Each cloud of rows lies close to a flat space through zero, with a little noise off it, and is much wider in some directions of that space than in others. After each cloud: how many dimensions does that space have?
In the rows, 128 means zero.

[[127 140 151 155 120 106 120 145 117 112 111 110 133 153 126 145 129 126
  103 134]
 [131 142 138 135 122 116 127 136 120 109 109 123 123 122 115 130 124 128
  132 108]
 [166 167 142 113  57 206 133 122 123  97 165 121 172 106 162 127 108 140
  161  91]
 [ 93 132 108 115 147 128 149 129 125 139 109 127 126 130 141 125 134 140
  105 151]
 [124 159 136 137 135 118 130 130  98 128 128 149 137 143 130 123 122 132
  103 112]
 [127 160 133 124 104 152 137 129 112 111 130 128 147 127 146 127 118 138
  121 111]
 [186 108 120  97 109 137 105 120 163 143 148 117 138 101 131 116 123 112
  178 134]
 [185 127 117  88  84 177 120 112 159 118 157 117 143  79 136 115 114 121
  195 104]
 [128 131 178 193 162  45  97 153  87 117 101 145 104 178  74 144 130 113
   88 105]
 [ 61 137 109 125 136 149 165 126 117 130 115 126 129 134 157 133 135 149
   92 147]
 [121 133 116 101 106 163 144 123 140 110 119 115 126  90 139 122 120 137
  156 111]
 [135 144 124 119 122 147 131 127 116 143 152 134 156 145 155 123 130 134
  111 142]
 [100 130 140 158 158  73 124 150 114 131  90 118 116 167 118 147 137 127
   78 153]
 [111 106  70  59 116 204 165  96 167 163 162 123 144  90 187 107 133 146
  150 177]
 [100  76  96 115 175 113 132 117 155 188 138 128 117 152 144 126 151 123
   98 208]
 [ 86 109 161 196 171  45 115 157 106 129  82 117 103 198 100 164 149 120
   52 166]
 [125  96 102  95 120 173 141 104 160 159 159 124 135 112 157 121 137 134
  144 163]
 [129 141 139 131  94 168 139 131 128 119 140 113 155 140 164 141 126 140
  116 142]
 [124 110 104  98 119 159 142 112 153 133 135 120 119  93 136 118 129 134
  164 132]
 [ 74  94  95 118 180  94 148 127 148 160  95 119 100 141 130 128 147 133
   93 187]
 [169  86 107  81  85 203 129  96 177 149 188 119 147  90 161 118 130 125
  191 154]
 [ 75 137  88  89 121 178 172 121 141 132 113 106 135 107 176 124 132 152
  113 159]
 [108 145 129 140 146 103 131 141 111 118  99 132 119 136 115 127 127 131
  109 114]]
 => 6

[[143 111 147  98 152 160 108 136  82 116 109 124 171 121 109 133  85 163
  185  87]
 [112 135 153 116 133 118 126 110 130  70 114 150 156 153 114 121  97  95
   63  93]
 [132 138 131 125  89 149 138 120 144 147 124  99 127 135  99  63 111 121
  157 119]
 [ 79 122 140 130 153 115 134  72 107 113 141 132 109 173 180 156 132 136
  141 120]
 [134 109 157 138 115 152  99  89  99 138  92 163 123 108 132 131 119 161
  161 145]
 [ 94 148 104  86 166 108 114 178 135 113 130 111 116 122  82 131 125 202
  152 124]
 [ 87 147 113 161 152 102 164 157 136 127 128  79 127 143 101 159 157  92
   68 140]
 [156 154 152 158 169 152 106 160 132 141 136 117 124 143 122 127 166  87
  134  95]
 [116 127 142 142  94 131 125  78  90 125 155 102  68 135 127 137 100 135
  123 118]
 [153 106 207 113 134 132  94 173 127  88 123 128 148 188 138 157 149 128
   59 123]
 [131  98 138 105 175 127 106 155 147  89 109 168 122 136 130 148 101 126
  114 118]
 [ 86 147  97 130 169 148 118 128 130 142 127 141 159 130 134 146 104  91
  156 133]
 [ 74 127  51 121  89 152 181  96 143 146 117 100 125 147 104 112 139 132
  141 150]
 [ 91 144 135 116 133 132 141 124 157 123 104 138 138 174 104 120 126 108
  109 134]
 [135 107  67 150 100 142 172 129 140 110 144  89 116 139 100 125 135  79
   68 113]
 [143 126 110 193 149 125 152  75  96 135 124 133 116  62 122 116  89  74
  147  90]
 [115 124  97 100 110 126 139 158 123 148 163 108 102 145 129 203 121 140
  114 168]
 [138 181 119  68  90 142 174 141 142 135 137 130 143 118 123 146 142  94
   99 106]
 [177 128  88 109  98 169 105 107 160  92 139 198 171 134 142  99 132  78
   90 101]
 [101 144 130 117 154 141 113 139 140 127 124 147 105 144 137 165 139 108
  113 138]
 [178 102 150 108  63 100 161 105 115 146 148 117 128 162 116 132 104 168
  145 137]
 [ 98 153  75 147 106 122 129 118 154 138 158 115 119 135 130 106 146 107
  104 154]
 [ 87 190  70 141 152 113 135 118 155 127 143 154 135 139 117 142 181 107
   92 135]]
 => 15

[[100 124 137 153 118 151 128 161  79 127 148 128 149 147 161 139 138  87
  103 125]
 [165 142 139 175 145  92 149 114 146 130 101 123 117 146 162 106 139 145
   67 129]
 [130  80 116  96 117 133 125  94 121 135 119 121 148 152  96 106 122 133
  101 166]
 [120  62 100  86 122 145 117  77 115 147 143  92 137 155  52  80 150  92
  120 138]
 [132 151  92 123 134 105 102 104 157 107 121 166 139  54  96 174  67 133
  196 112]
 [119 164 155 135 159 103  63 107 160  81  83  93 102 151 131 130 127 174
  146 111]
 [133 112 156 102 148 141 124 117 121 131 129 157 124 165 126 102 137 119
   98 147]
 [153 118  94 192 128 126 109 169 136 122 114  98 152 146 133 136 128 118
  120 123]
 [160 117  96 154 142 111 161 108 124 147 129 146 100 100  75  91  94 118
  134 124]
 [148  77 141  98 132 144 169 126 119 150 126 138 155 149 124 106 162  96
   99 172]
 [132 159  80 148 169 156 115  94 119  74  71 140 113  98 101 142  67 148
  165 111]
 [168 103 150 115 101 149 120 151 128 128 114 124 141 148 127 151 126 146
  126 158]
 [118 110 138 102 129 120 117  86 111 102  81 121 119 128 104 100 150 151
  106 144]
 [131 104 122 111  88 158 173 118 104 165 160 126 120 134 106 137 150 120
  147 137]
 [102 109 151 145  92 126 123 180  70 133 151 124 125 139 130 148 113 134
  137 162]
 [201 127 152 137 165 146 140 129 107  82 109 142  94 106 140 142  97 128
   67 136]
 [120 114 141  99 109 123 128 109 123 142 126 123 113 136  96  99 162 138
  126 131]
 [163 145 139 121  89 145  97 222 117  99 133 111 138 125 111 145 111 170
   71 154]
 [164 136 103 131 123 137 128 197 123 114 147 149 106  60 106 127  93 135
  120 113]
 [144 151 154 141 152 146 118 147 126 107 103 117 161 142 172 139 110  93
  109 120]
 [139 147 104 147 112 139 130 136 130 129 133 141 127  96 159 151  81 139
  121 104]
 [125 110 122 127 109 162 116 179 137 144 154 135 145 140 141 141 173 105
  147 112]
 [145 120  89 136 116 186 116 166 114 115 139 135 157 138 104 158 140 103
  126 123]]
 => 16

[[ 89 133 163 124 158 161 138  92 138 185 204 107 136 145 112  41 129 103
  157 126]
 [131 144 141  78  87 176 158  47  94 186 120 140  70 133  95 140 122 113
   84 133]
 [136 132 130 101 146  78 101 145 153  53  82 165 159  54 117 174 117 128
  155  85]
 [134 175 209  80 178 125 161 104 158  84 140 140 157 118 125 170 120 120
  164 114]
 [ 82  60 118 164 154 103 139 131 149  90 115 111 132 120  95  84 134  93
  168 108]
 [ 53 101  59 111 132 130 138 129  83 102 107 126 121 154 133 126 128  73
  127 107]
 [100  85  79 174  88  33 126  57 108 117  65 176  98  74 111 161 131 165
  163 134]
 [131  84 206  94 164  82 125 140  81  73 110 152 131 123 160 178 150  99
  108 143]
 [158 155 112 133 110 172 225  79  98 161 154  99  88 154  90 176 163 133
  104 139]
 [ 86 102 149 106  94 119  99 127  90 111 106 163 144 165 155 108 143  88
  101 119]
 [ 74 125  94 158 116 133 137 181 109 137  97 111 204 128 133  95 115  66
  153  78]
 [ 72 146 126  92  65 170 114 159 106 129 139 117 164 189 111  71 110  91
  118 102]
 [ 75  91  97 219  64 116 196  86 102 129 137 126 135 152  63  75 163 104
  203 128]
 [ 88  60  92 145 152  62  97 125 159  52 111 108 151 141 128  94 141 134
  182 122]
 [ 59  97 113 148 141  73 112  99 134  40  55 210 118 140 179 167 162  91
  128 101]
 [125 132  72 152 135 131 135  96 136 158 135 134  79 108 124 139 134 152
  113 130]
 [173 162 151 145 133 107  76 201 142 164 136 112 123 115 170 149  81 210
   96 173]
 [154 131 152  70 130 187 121 162 132  64  90 118 107 135 111 161 120  82
  101 115]
 [128 123 138 133 127  92  98 158 156  67  83 119 135  72 113 158 140 133
  146  89]
 [124 112 143 128 130  90 127 107 150 133  67 141 132 128 151 160 114 136
   95 119]
 [ 97  96 122 129 182 105 151 115 128 155 160 134  99 142 150 134 142 127
   61 120]
 [127 216 197  76 132 192 106 156 129 162 168  83 150  90 111 113 120 110
  157 101]
 [ 71 103 108 153 155 115  79 135 106 154 133 165 120  91 159  74 108  92
  154 131]]
 => 15

[[161 109 134  99  83 144 125 153 122 128  85 137 147  40 149 140 168 150
  158 145]
 [187 139  94 153  65 143 135 136  76 105  73 101 130 126 106 161  90 178
  184 149]
 [112 123 127 186 134 137 111 196 106 108 142 133 131 144 137  85 119 181
  119 159]
 [108 143  97 117 145 161 126  97 125 118 111 182  83  86 120 163 115 178
  135 165]
 [166  94  73 101 145 161 106 152 179 103 107 130  80  67 105 153  76 207
   64  87]
 [131 165  78 131 175 145 129  97 151 135 152 123 119 133  95  66 117 118
  120 107]
 [138 172 135  92 128 139 166 116  68 115 117 103 134 136 132 156 200 135
  173  96]
 [112 142 113  59  63 146 156 147 104  96 164 125 114 103 105 102 181 168
  111 178]
 [116 113 118 213  80 100 109 124 142  97 100 118 154 122 101 108 118 124
  107 142]
 [157 173 128 141  64 118 126 173 160  90  82  96 205  90 190 194 132 170
   98 149]
 [138 119 117 111 127 128 135 150 122 169  79  90 194  97 116 159 130 128
  119 124]
 [170 142 156 110 136 129 134  24  74 117  67 117 126 143  63 123 162 106
  157 158]
 [161  93 131 121  87  66 136 127  88 139 147 106 148 151 125 125 126 113
  147 147]
 [111 107 120 138 120 123  96 148 134 122 159 133 121  91 132 150 150 132
  108 118]
 [122 128  67  90 120 174 136 125  99 105 129 140 125 114 138 127 154 185
  160 120]
 [107 164 145 134 134 134  80 115 114  98 130 134 121 153 186 178 124 127
  109  96]
 [171 106 153 136 134 146  95 112  87  68  87 121 117 102 109 150  85 105
  177 152]
 [152 112 143 126 152  92 126 126 109 106 136 140 100 121  84  60 138 114
  113 143]
 [162 113 110 139 126 128 135 118 170 106 170 119 132 179 116  93 134 145
  110 124]
 [140 163 152 131  78 136 156 132 122 133 130 107 140 171 146 114 187 151
  131 121]
 [113  93 105  93 166 158 120  97 167 175 141 154  98 171  89 122  91 120
   93 111]
 [149 102 137 112 123 127 107 197 167 161 186 154  85 143 102 136 137 136
   72 118]
 [133 131 104  89 130 141 153 120 111 143  67 146 143 109  76 118 179 118
  134  98]]
 => 18

[[122 128 130 133 127 128 123 113 128 123 121 134 139 128 131 127 123 118
  123 121]
 [122 129 135 139 119 128 127 110 136 122 125 132 136 132 130 127 132 115
  121 122]
 [132 107 103 109 137 113 122 156 112 112 128 123 139 119 133 123 115 131
  133 135]
 [122 101 111 112 143 105 127 106 113  92 113 159 177 123 134 122  98 109
  123 115]
 [131 149 126  99 144 139 140 119 124 132 134 157 140 126 125 134 112 155
  139 134]
 [134 112 120 137 123 118 117 163 120 128 136  97 109 129 133 127 141 133
  124 135]
 [120 117 122 124 130 120 132 109 124 112 118 144 150 124 129 123 114 113
  126 123]
 [124 118 130 144 116 124 122 120 136 124 122 123 130 127 129 123 139 110
  120 126]
 [127 117 129 169 108 118 123 137 139 134 120  92 101 130 129 128 155 110
  117 125]
 [132 143 132 128 126 142 133 139 129 138 139 116 110 130 129 134 134 139
  134 139]
 [118 136 133 115 133 129 135  95 128 125 120 161 154 126 126 129 113 123
  129 118]
 [114 106 121 104 146 114 133  80 110  93 107 179 190 129 131 124  95 103
  126 106]
 [135 118 121 134 121 121 124 157 123 131 128 103 108 126 126 125 138 133
  127 138]
 [130 118 130 158 107 119 114 143 136 135 122  90 104 128 130 128 156 113
  117 128]
 [125 142 143 136 124 141 132 111 138 133 130 130 122 133 129 131 139 130
  124 126]
 [134 128 126 122 125 130 126 138 129 127 129 121 120 126 127 130 125 132
  134 131]
 [136 147 146 159 106 145 124 150 145 159 145  84  76 132 122 129 162 134
  120 139]
 [130 125 136 148 113 130 122 129 135 130 125 107 113 129 124 128 143 116
  120 122]
 [131 122 138 174 100 127 116 147 143 138 125  81  86 132 122 129 167 118
  114 131]
 [137 149 148 170  96 144 120 157 154 162 138  73  63 129 126 139 175 133
  119 139]
 [126 108 118 102 147 109 128 124 111 104 120 158 165 125 133 127 104 124
  130 127]
 [127 211 168 120 117 179 150 111 151 183 165 146  86 132 120 140 139 173
  139 135]
 [125 136 127 105 142 133 132 114 120 126 130 156 148 125 126 124 108 140
  136 123]]
 => 3

[[135 119 140 140 100  56 151 152 150  61 175 103 118 110 106 157 106 137
  111 114]
 [162 150 137  93 177 198 116 159 160 191 107 108 134 138 133 106 165 112
  117 178]
 [109 143 125 130 133 175 130 133 136 156 112 129 129 136 122 107 136  97
  133 158]
 [168 144 120 122 118 144 104 132 122 135 102 122 119 125 141  96 152 173
  112 124]
 [146 174 116  91 159 216  87 162 164 193 105 106  99 152 118  95 160 147
  128 158]
 [179 118 170 110 142 149 135 171 133 131 113 137 151 155 156 120 152 155
  141 115]
 [172 128 127 168 113 103 149 128 103  90 106 131 150 107 147  72 168 182
  111 143]
 [100 149 134 148 109 177 123 135 121 133  99 149 151 136 142  81 123  69
  129 153]
 [107  86 149 141 106  79 127  81  98 105 145 164 119 123 149 162 107 111
  127  99]
 [162 128 129 139 122 136 137 142 146 105 123 114 133 156 114 100 143 135
  154 100]
 [106 107 136 139 145 135 143  90  78 157  98 165 182 143 157 128 121 119
  147 145]
 [ 93 118 130 166 126 128 175 124  80 124 104 164 163 107 147 105 145 156
  147 155]
 [116 138 116 122 133 163 126 129 152 154 133 112 100 160  95 128 134 135
  160 125]
 [172 149 164 124  94 106  91 156 178  95 159  99  79 127 127 110 141 125
   59 165]
 [145 158 149 145 117 142 119 167 166 106 136 111 119 143 122  80 146 120
  101 175]
 [141 140 130 115 113 184 141 134 153 173 107  96 117 144 102 122 141 118
  132 163]
 [ 85 144 133 114 140 159 104 146 125 140 119 155 167 140 148 128  86  48
  127 131]
 [148 105 143 108 135 136 135 142 122 127 118 140 157 128 149 146 117  90
  144  84]
 [108 144 126 151 116 136 131 134 155 111 144 116 116 143 103 105 126  93
  130 151]
 [150 144 150 140 106 139 127 140 107 130  94 137 158 125 156  92 141 153
   93 175]
 [128 129 137 111 146 121 101 133 133 128 136 138 138 122 150 136 113  83
  104 127]
 [ 85 116 159 126 127 123 156 173 119 111 143 163 140 107 149 158 113 108
  136 126]
 [141 149 111 116 141 115 107 150 157 111 150 104 100 110 115 126 133 137
  106 124]]
 => 11

[[124 175 104  86 164 170 105 108 138 168 146 103  99 119 156  85  83 126
  130 150]
 [136 159 151 157 114 198 165 110 128 102 126 107 155 116 158 128  81 113
  131 143]
 [117  31 129 126  96 103  96 124 159 108 116 122  75 166 119 112 191 123
  165 101]
 [132 125 144  95 112 121 126 163 101 180  93 119 113 119 102 145 193 121
   50  51]
 [ 64 119 139 125 124  90 129 148  49 128  85 159 159  90 161 134 184  92
  189 119]
 [129 141 134 149 160 107 111 132 108 111 153 157 156  77 160 164 111 179
  103 112]
 [ 93  97 177 126  95 100 135  93 114  89 113  84 159 193 102 112 204  73
  116 132]
 [189 227  83 101 176 196 128  79 181 240  87 137 145 170 114 134 158 144
   26 110]
 [106 192 112 151 183 150 113 108 135 151  78 130 123 150 106 155  71 163
  100  72]
 [137  51 159  60 124 144 127 123 117  17 111  41  48  93 107  65  91 161
  128  71]
 [ 98 105  47  80 201 143  72  78 109 209 113 188  87 181 168  94  94 157
  196 150]
 [155 148 132 115  98 103  96 122 118 201 161 135 153 116 110 167 122 137
  116  64]
 [135  32 153 116  76 105 137 116 203  94 158  64 129 112 122 189 186 176
  114 121]
 [100 147 119  99 188 101 229 127 115 211 116 133 114  63 115 142 120  87
  175 150]
 [140 141 160 136 122 130 187 192 138 136 147  71  84  56  48  90 103 141
  173  67]
 [131  78  69  30 114 154  46 119 126  77 137 124 152 124 149  87  94 181
  187 180]
 [ 76 175 143 120  95  49 128 105 111 100 131 183 143  92  34 148 124  77
  122 119]
 [146 166  53  88  47 111 151  80 110 208  76  97 128 186 142  67 178 105
  155  96]
 [186 201 135 109 128 116  71  78 117 108 172 117 105 182 102 114  86 100
  156 175]
 [128 119  91  89 143 150  57 101 150  93 139 148 101 159 134 102 165 200
  122 175]
 [176 148 101 109 143 166  78 101 133 132  65 126  77 235 110 158 158 186
   48 115]
 [159 116 139 126  94  69  81 178 133 101 124 103 147 141 141 130 138  63
  111 129]
 [172 166 118 132 185 132 151 109 126 177 117 151 170  99 155 174 130 125
  164 147]]
 => 18
